The groups are shells around one centre, one inside the other: the same stretched ball of 2 dimensions in 7 sizes.
Known rows, each followed by its group:
-0.76 +2.42 -1.21 +0.14 +1.83 -3.73 +1.31 -2.45 => k_944
-0.19 +2.65 -0.86 +0.61 +1.11 -4.49 +1.60 -2.09 => k_744
-0.60 +2.47 -1.29 +0.19 +1.81 -3.80 +1.35 -2.32 => k_744
-0.28 +2.59 -1.39 +0.31 +1.74 -3.99 +1.46 -2.07 => k_567
+3.16 +3.81 -3.44 +1.14 +1.90 -5.17 +2.31 +0.76 => k_700
-0.87 +2.39 -0.89 +0.24 +1.53 -3.91 +1.34 -2.58 => k_944
+1.12 +3.02 -3.61 -0.01 +3.30 -3.33 +1.50 -0.69 => k_400
+5.14 +4.42 -6.52 +0.72 +4.05 -4.29 +2.38 +2.70 => k_567
+0.42 +2.82 -2.32 +0.24 +2.32 -3.81 +1.52 -1.41 => k_773
-0.49 +2.56 -0.53 +0.61 +0.92 -4.52 +1.57 -2.37 => k_400
+6.16 +4.81 -6.60 +1.22 +3.52 -5.07 +2.75 +3.44 => k_944
+3.86 +4.06 -3.78 +1.35 +1.84 -5.48 +2.50 +1.32 => k_400
+0.29 +2.78 -2.12 +0.26 +2.18 -3.86 +1.51 -1.54 => k_773
+4.48 +4.19 -6.17 +0.54 +4.06 -4.03 +2.20 +2.16 => k_567
+4.58 +4.23 -6.05 +0.64 +3.88 -4.21 +2.27 +2.21 => k_773
+4.41 +4.17 -6.04 +0.56 +3.97 -4.07 +2.20 +2.09 => k_700
+0.08 +2.70 -2.20 +0.10 +2.40 -3.61 +1.41 -1.67 => k_607
+5.40 +4.56 -5.70 +1.25 +3.00 -5.18 +2.67 +2.75 => k_607
+5.77 +4.68 -6.10 +1.25 +3.22 -5.15 +2.72 +3.09 => k_744
+1.50 +3.17 -3.79 +0.11 +3.26 -3.50 +1.60 -0.39 => k_607
+3.34 +3.80 -5.29 +0.36 +3.79 -3.80 +1.97 +1.19 => k_700

New rows, each followed by its group:
+5.99 +4.72 -6.94 +0.96 +4.00 -4.64 +2.60 +3.37 => k_744
+2.94 +3.64 -5.27 +0.15 +4.01 -3.48 +1.82 +0.88 => k_400
+0.67 +2.89 -2.99 +0.05 +2.90 -3.46 +1.46 -1.12 => k_744
+3.31 +3.86 -3.64 +1.13 +2.02 -5.13 +2.32 +0.90 => k_773
+4.37 +4.14 -6.24 +0.44 +4.20 -3.87 +2.15 +2.09 => k_744
+1.79 +3.35 -2.10 +1.07 +1.26 -5.13 +2.09 -0.45 => k_744
+1.76 +3.25 -4.16 +0.06 +3.51 -3.41 +1.62 -0.14 => k_944
+0.99 +3.06 -1.75 +0.81 +1.35 -4.76 +1.87 -1.10 => k_700
+3.45 +3.83 -5.43 +0.35 +3.89 -3.77 +1.98 +1.28 => k_567
+4.49 +4.18 -6.39 +0.44 +4.30 -3.84 +2.16 +2.20 => k_944
+5.54 +4.56 -6.89 +0.75 +4.22 -4.31 +2.45 +3.04 => k_744
+5.67 +4.66 -5.84 +1.33 +2.99 -5.29 +2.73 +2.97 => k_944
+0.18 +2.78 -1.13 +0.68 +1.17 -4.59 +1.69 -1.78 => k_607
+4.39 +4.16 -6.18 +0.49 +4.13 -3.94 +2.17 +2.10 => k_607
+0.81 +3.01 -1.33 +0.92 +1.01 -4.95 +1.89 -1.29 => k_944
-0.52 +2.53 -0.81 +0.46 +1.24 -4.27 +1.50 -2.34 => k_744
-0.29 +2.59 -1.35 +0.33 +1.68 -4.03 +1.47 -2.08 => k_567
+5.40 +4.52 -6.60 +0.82 +3.98 -4.44 +2.46 +2.89 => k_567
+0.49 +2.82 -2.87 +0.00 +2.88 -3.41 +1.42 -1.28 => k_944
+5.27 +4.49 -6.08 +1.00 +3.51 -4.75 +2.52 +2.71 => k_773
+0.67 +2.89 -2.91 +0.08 +2.82 -3.53 +1.48 -1.14 => k_607
+4.64 +4.32 -4.55 +1.40 +2.22 -5.48 +2.63 +2.02 => k_400
+6.43 +4.88 -7.25 +1.06 +4.06 -4.77 +2.71 +3.75 => k_400
+2.81 +3.60 -5.17 +0.14 +3.97 -3.46 +1.79 +0.79 => k_400
+4.81 +4.30 -6.61 +0.51 +4.34 -3.94 +2.23 +2.47 => k_944
+0.39 +2.87 -0.98 +0.86 +0.89 -4.89 +1.81 -1.64 => k_400
-0.65 +2.46 -1.17 +0.22 +1.71 -3.86 +1.37 -2.38 => k_744
+0.07 +2.75 -0.78 +0.78 +0.87 -4.77 +1.73 -1.92 => k_400
+4.88 +4.39 -5.24 +1.19 +2.82 -5.12 +2.57 +2.30 => k_700
